The rows of a group lie close to one hidden flat surface of 8 dimensions, which may be shifted away from zero. Surfaces can cross.
Known rows, each followed by its group:
[  9  28   4 -16  33  33 -34  -6  28  10   1   3 -20  25   7 -46  24]  (2)
[-17  30 -42  42  -8   8 -16 -51  29 -28  -3   3   1  -6 -12   9 -15]  (1)
[ 18 -28 -16  -7 -19  43 -29  15   3 -12  50   3 -13   7  -2 -34  30]  (4)
[-49 -13  21 -35   0 -20  27   3  15 -34   1   5  20   5  29   6 -17]  (3)
[-20 -14 -58   5 -46   6 -44  48  37 -24  -6   5  11  -8 -15 -13 -50]  (4)
[ 30  -7  17  29  -1   4 -22   1 -23  34  -7 -20  -9  -5 -21  -7  12]  (4)
[ -4   2  -1  -6  -5  -3  11 -27 -39 -21   0 -30 -26 -17  22   9  -5]  (0)
[-10 -34  33  11  10 -19 -27  -3 -23   2  -9 -13   7  18 -13  16   3]  (3)
[ -5 -23   6  36 -30   9   9 -13  24   3  32  15  38 -16 -11 -19   5]  (3)
[  7  45  29  60  22 -39   9 -36  13  22   9 -31   7 -14 -12  20 -22]  (4)
[-14 -12  -9   2 -41 -24 -16  20 -22  -1   6 -44 -16 -28  24   2 -52]  (3)
[-12 -24   2  -6   0  -3  36 -36 -16  -5  21  39   9   6   7  41  31]  (2)
[ 44  19  12 -15  22  11  68  22   6  -3   8   7  11 -17 -33 -30  26]  (2)
[-28 -46  19 -14 -28  -9  -6  42  12  25  10  23  28  11  27   6 -13]  (0)
[-30   5 -16 -20  -2 -10 -13 -31 -37 -37  16 -32 -38  -3  49  16 -17]  (2)
[ 13   2  -6 -20 -25  -3  -2  37 -10 -17  32 -45 -16 -23  11 -32 -28]  (2)
[ 12 -34  19 -27  16  11   5  15  -2 -10  45  10  -1  22 -16  -9  46]  (0)
[ -3  24  42 -15  27  -9   3 -27 -19  18  21 -31 -19  -2  41  -6   9]  (1)
[ -1  21  -9  20  16  -1 -19 -11  39  -5   1   1   3  11 -19   0  -3]  (3)
[ -5  -9 -14 -11  -3  -6 -39  11  -4 -23  26 -24 -26  10   1   6 -16]  (0)
[-12 -19  -3   3  -2  14 -18   9  28 -22  13  13  18  14 -21 -15  11]  (0)
[-16  10  -3   3   6  -3 -48   0  21  22  15   3 -12  18  24   6  -4]  (1)
[ -7  -5  17  10  25 -13 -17   3  22  12   8  17  14  30 -23  18  10]  (3)
[  6 -15  33  38  -5 -23  11 -24  -3  20  44  -4  14  -6  -7  25   9]  (2)
[ -5 -25 -49  13 -31  10 -42  16  12 -21   4  11  -3   6 -24  13 -10]  (4)
[  9  -1   4  18  -8 -16  28 -15  -6  25  45  22   4  -8  -2  40  22]  (4)
[ 23  23 -19  19 -11 -21  -2  22 -17  34 -13 -22 -16 -25  -3  24 -31]  (4)
[ -7 -13  29 -12  -3   5  40   2   2 -24  20  -6  20  -8   5 -27  11]  (1)
[ -1  -6  52  22   2 -15  14  13  31  33  16   1  40   3  -2 -24   6]  (1)
[ -2   8  -2  13  -1 -16  -1  14  39  21  36  11  14   2  -4  17  -6]  (3)
[-17   5   1   8  17 -20 -19  26  50  11  -3  23  26  27 -26  20 -16]  (3)
[  8  -6  13  15  -8 -23   4  -5 -26  -2   3 -26  -3 -11  -2  17 -16]  (1)
[  3  28 -22  36  -4 -18 -24 -31 -12  23   9 -11 -19 -10   4  41 -16]  (1)
[-12  14   5  15  26  -2 -41  -7  21  -9 -38 -14   3  23 -13  -7 -21]  (1)
[-35   0   7  15  35   8 -28 -61  22 -55  -4   1   3  38 -12   8  17]  (2)
[ -2 -53  28  -5   7 -25  22   7 -29 -29 -11   3  19  13 -42  34  10]  (2)
[-18  -5  14  -8  16  -3 -29  12  20   0 -11  -5   4  26   2  -9 -11]  (1)
[ 19 -28  26   9 -13 -13   2  31  -2   9  35 -21  10 -10 -11  -9  -4]  (2)
[-23 -11  52   1  33  -9   1 -19  16  13 -17  21  29  31   9  -2  20]  (0)
[  8  22 -16   4  14  12   2 -36 -10 -28  -5 -16 -21  -4  -6   6   5]  (0)
[  3 -23  32   0   1  -8  13  40  15  16 -23   9  37   7 -30 -20  -1]  (1)
[ 14 -32   9  41 -14 -23  -4 -19 -20  19  36   6   4  -2 -12  50   8]  (4)
[-34 -24   6  -6 -23 -15 -23  15   1  10  -7   0   7   5  30   8 -26]  (0)
[ 18  22 -38 -17  -1  17  11   5  18  10   7  32  -7  -1   0   6  19]  (0)
[  8  43 -28  -8   4  23   2  14  29  17 -32  18  -8  -2   6 -30  -7]  (2)
[ 30  18  31  27  24 -17  13 -10 -10  37  -1 -10  -2  -2 -19  15  10]  (0)
[ -2 -21  25  28   1  -7 -33 -30 -29 -10  11 -36 -12   3   1   2   5]  (3)
[ -4 -32  10 -35  12   6 -29  43  11 -28  -7 -12  -1  29 -19 -25  -1]  (0)
[  2 -52   4 -37  -1   3 -28  42 -30  20 -19  23  -4  27  -5  17  17]  (3)
[-16 -28  21 -19 -18  -3  10  24   6 -36  17 -18  16 -15  10 -37 -20]  (1)
[ 19 -23 -38  -7 -59  27  14  44   4  28   8  35  16 -32   3 -18  -4]  (3)
[-30   7  16 -11  -1 -45  25  -8 -35   0 -39 -21  -3 -17  40  32 -47]  (4)
[ 16  30 -17  13  23  11  22 -20  12  12 -42  36   7   0 -26   8  22]  (4)
[-12  10  55  -8  -3 -17  36  15   0  39 -19 -11  27 -24  40 -28 -18]  (4)
[-17 -22 -17  -3 -13  -1 -34  30  18 -18 -21   1   9   7 -19  -9 -27]  (2)

New rows, each followed by its group:
[-32   8 -32  17 -17  -2 -21 -29  19   2 -25  31   7   1  14  31 -18]  (2)
[ 28  10  20 -18  47  14   8  21  11  14 -54  20   9  22 -44 -22  30]  (2)
[ -5  -2  -3 -21  25  25  33 -22   4 -65 -23  17  13  16 -32 -26  25]  (1)
[ -3 -47   0 -31 -39  12  23  22 -48  -4 -13   2   2 -21  28  -8  -7]  (3)
[ 13 -31  32  -8  11  16   1   2   5  17  51  22  12  26  -1  -1  48]  (2)
[-24 -58   8   3 -27   2 -29   4  -3 -21  28  -1  12  12  12  -1  -1]  (4)
[ 11 -31 -11 -17  -6  -8   9   3 -53 -11  17 -15 -25  -3   4  34  12]  (1)
[-18  -4  21 -20  23 -27  24  22  24  14  12  29  29  21  10  24   3]  (3)
[-18 -39  23  -2  -5   5   2 -12   1 -26  39   8  18  16  -4  -4  28]  (0)
[-27  14 -36 -28  10   5   8 -29   9 -55   5  12 -16  11  16  18  -5]  (4)
[ 15  41   9  13  14  -1  43  -3  18  39 -33  23  21 -15  -8  -9   5]  (4)
[ -1   4  37  12  24  10 -12 -28   2  -4 -19 -20  -1  15  -3 -27  17]  (4)
[-42   6  12   7 -18 -29   9  16  39  -4  -5  -9  30 -16  24  -8 -50]  (4)
[ 19  13  51  21   5 -13  23 -13   4  34  26 -13  16 -11  20 -20  14]  (4)
[  4 -13  12   1 -27 -13  18  24 -16  35  22  -4   5 -20  26   8 -10]  (4)
[-22  -3  46  -8  -8 -19 -27  36  32  45  39 -15  15   9  48 -26 -19]  (1)
[-10  36  -1  17  26  28  -9 -40  54 -20   4  19  13  13 -13 -26  21]  (2)
[  5  -3 -32  12 -25  -5 -22  18  -6   6  -1 -15 -10 -14 -13  11 -26]  (4)
[ 13  14  25 -22  11  18  25  -1  -2   9   6  -1   0  -6  26 -37  23]  (4)
[-16 -14 -18  13 -21 -25 -25  20  -8  19 -42  -2   3   0  -2  34 -36]  (2)
[ 15  12  34  19  27 -10 -13   0   3   7   4 -38   0   4 -24 -20  -4]  (2)
[  5  29   3  25  12 -10  24 -25  15  15  11   7   6  -9 -10  15   2]  (4)
[ 13 -12  -7 -20   4  24  23 -12 -21   0  20  25  -8   6  11   2  43]  (4)
[  1   7   8 -22 -24   7  43  27  19   5   8   7  22 -25  26 -42  -7]  (1)
[  6  12  13  30   2   0   0 -30  11  -1  16 -15   5  -6  -9 -11   4]  (3)
[ -9 -24  -1  54 -43   7  34 -37  15   4  32  28  40 -24  -6   5  10]  (0)
[  8  19  16 -39  39 -17 -19  10  -9  37  24  -7 -39  27  30  28  20]  (0)
[ -9 -12   0  -7 -21 -28  -9  45 -14  19 -41 -15   7 -11   4   9 -52]  (3)
[ 10 -28  -3   8  -2  12 -23  24   6  21 -22  27  14  17 -31   5  15]  (3)
[  8  11  43  -3  49  -9  -6  -4  12  23  -2   4   1  32 -15   7  31]  (0)
[-11   4 -21 -56  23  19  11  -8 -20 -59 -31   6 -24  17  11  -1  10]  (2)
[-37  -8   4   2  -9 -18   1 -25  11 -34  40  -8   3   4  29  18 -21]  (4)
[  9 -18  -6 -12 -12  25 -13  25  -9   9 -52   3   2  -1  -6 -35   1]  (4)
[ -5  -3 -53  -6 -18  10 -16  -5  -5 -25 -10  13 -17   3  -2  21  -5]  (1)
[-20  33 -39  -2 -10   9 -32 -16  12  20 -23   8 -19  -4  39  10 -20]  (2)
[  6  48 -12 -16  26  12 -16 -25 -14 -35 -12 -44 -48  -3  14 -24  -6]  (4)
[ 12  33  14   1   4  -4  44   8  15  35 -10  12  15 -19  19 -13  -6]  (4)
[ -5 -32  22  14  -3 -10  10  -7 -30  22 -49  18  18   8 -11  28   7]  (4)
[  0 -52  44   2  -7 -30   4  13 -49  32 -14 -10   7  -2   6  30   0]  (3)
[ 17  23 -13  -8  12 -17  12  43  30  50 -12  38   8   6 -11  18  -7]  (3)
[-16 -52  34 -11  -7  -7  -8  39   8  14  -6  13  34  16  -4 -14   4]  (0)
[ -5  -2  11 -16  23  21  34 -29  -1  -1 -18  42  16  19   0  -3  44]  (4)
[ 19   0 -29   2 -30   9  -4  43   3  36 -18  16  -1 -19  -4  -8 -19]  (3)
[-10 -24   2 -32 -15  15  35  -3 -10  14  32  43  14   0  46   6  31]  (0)
[ -2  61 -49  -5  11 -31  37  -8  -8   3 -38   9 -21 -23   4  53 -40]  (4)
[ -7   5 -21   5  -4   1 -24  14  35  15  15  25   9  16  -7   8   2]  (0)
[  0  18  38  -3   9   0  40 -16   8  17   1   0  18 -10  22 -19  12]  (4)
[ -4  19   0 -21   6   2  46   1   0  15 -15  32   6 -12  20   3  10]  (4)
[ 16   8 -27 -12  19  12  10 -11 -11  -5 -33  36 -14  20 -22  23  28]  (1)
[  5  22  33 -24  13  12  58 -13   5 -12  11  -2  13 -19  22 -41  20]  (1)
[-15  11  17  26  -9 -18  15  -5  20  -4 -36 -10  29 -15  -7  -9 -32]  (3)
[ 20  37  10 -17  18  15  19 -33 -14  34  29  -2 -33  -1  45  -3  37]  (2)
[-26   2  13  20  -2 -35 -45  -4   6  22   8 -23  -8  10  19  32 -36]  (0)
[-20 -62  44  11 -18 -14   2 -10 -19 -13  37 -15  24   1   9   0   6]  (0)
[ 25  -3 -21  31   2  26 -31  -9  17   2   4  13   2  10 -45  -9  30]  (4)
[ -2 -12 -45  -8 -25  32  11  15  32  -6   2  59  22   7 -17  -1  17]  (4)
[ 30  20 -38  -9  -6  25  -4  10   5  20  28  13 -25 -12   5 -11  19]  (3)
[-27 -29 -26  -1 -34   5   7 -10  13 -16  42  41  12   0  19  25   7]  (2)
[ -9  27  23  33  10 -21  24 -19  32  10   4   0  30 -12 -12   2 -20]  (3)
[-25  14  25 -12  17   8  -9  24  44 -16 -34 -14  21   8   4 -58 -24]  (1)
[-37   9 -30 -15   0  13 -36 -35   0 -11 -10  10 -25  20  39  15   3]  (2)
[ 13   0 -28  12  -7  42 -19   5  44  -4   7  32  17  11 -32 -38  27]  (4)
[  1   4   3 -26  19  38 -27  -2  25 -20  32  -4 -20  21  11 -45  33]  (2)
[ 10  14   0 -29  15  26   2   1   9 -52  30 -27 -18   4  -4 -48  12]  (2)
[-36  12 -27 -33  -1  -2  -8  16  31 -36  -7   6  -3  11  16 -11 -29]  (3)
[-29 -17  -3  19 -18 -30 -31  -3  -5 -19  -7 -30   6  -2   7  22 -48]  (4)
[ 22   8   3  13  -1  28 -15  -2  17   6  54 -14  -6  -3  -3 -44  29]  (4)
[-23   2  -7  24   3 -21 -18 -38   0 -32  31 -19 -10   8  -4  37 -10]  (4)
[ 23   1  -2  31 -10  -5  22 -10 -25 -18 -21 -29   6 -30 -42 -15  -9]  (0)
[  2  54   0  -8  35   5  19 -23  21  30 -43  38   3  11   3   4  16]  (0)
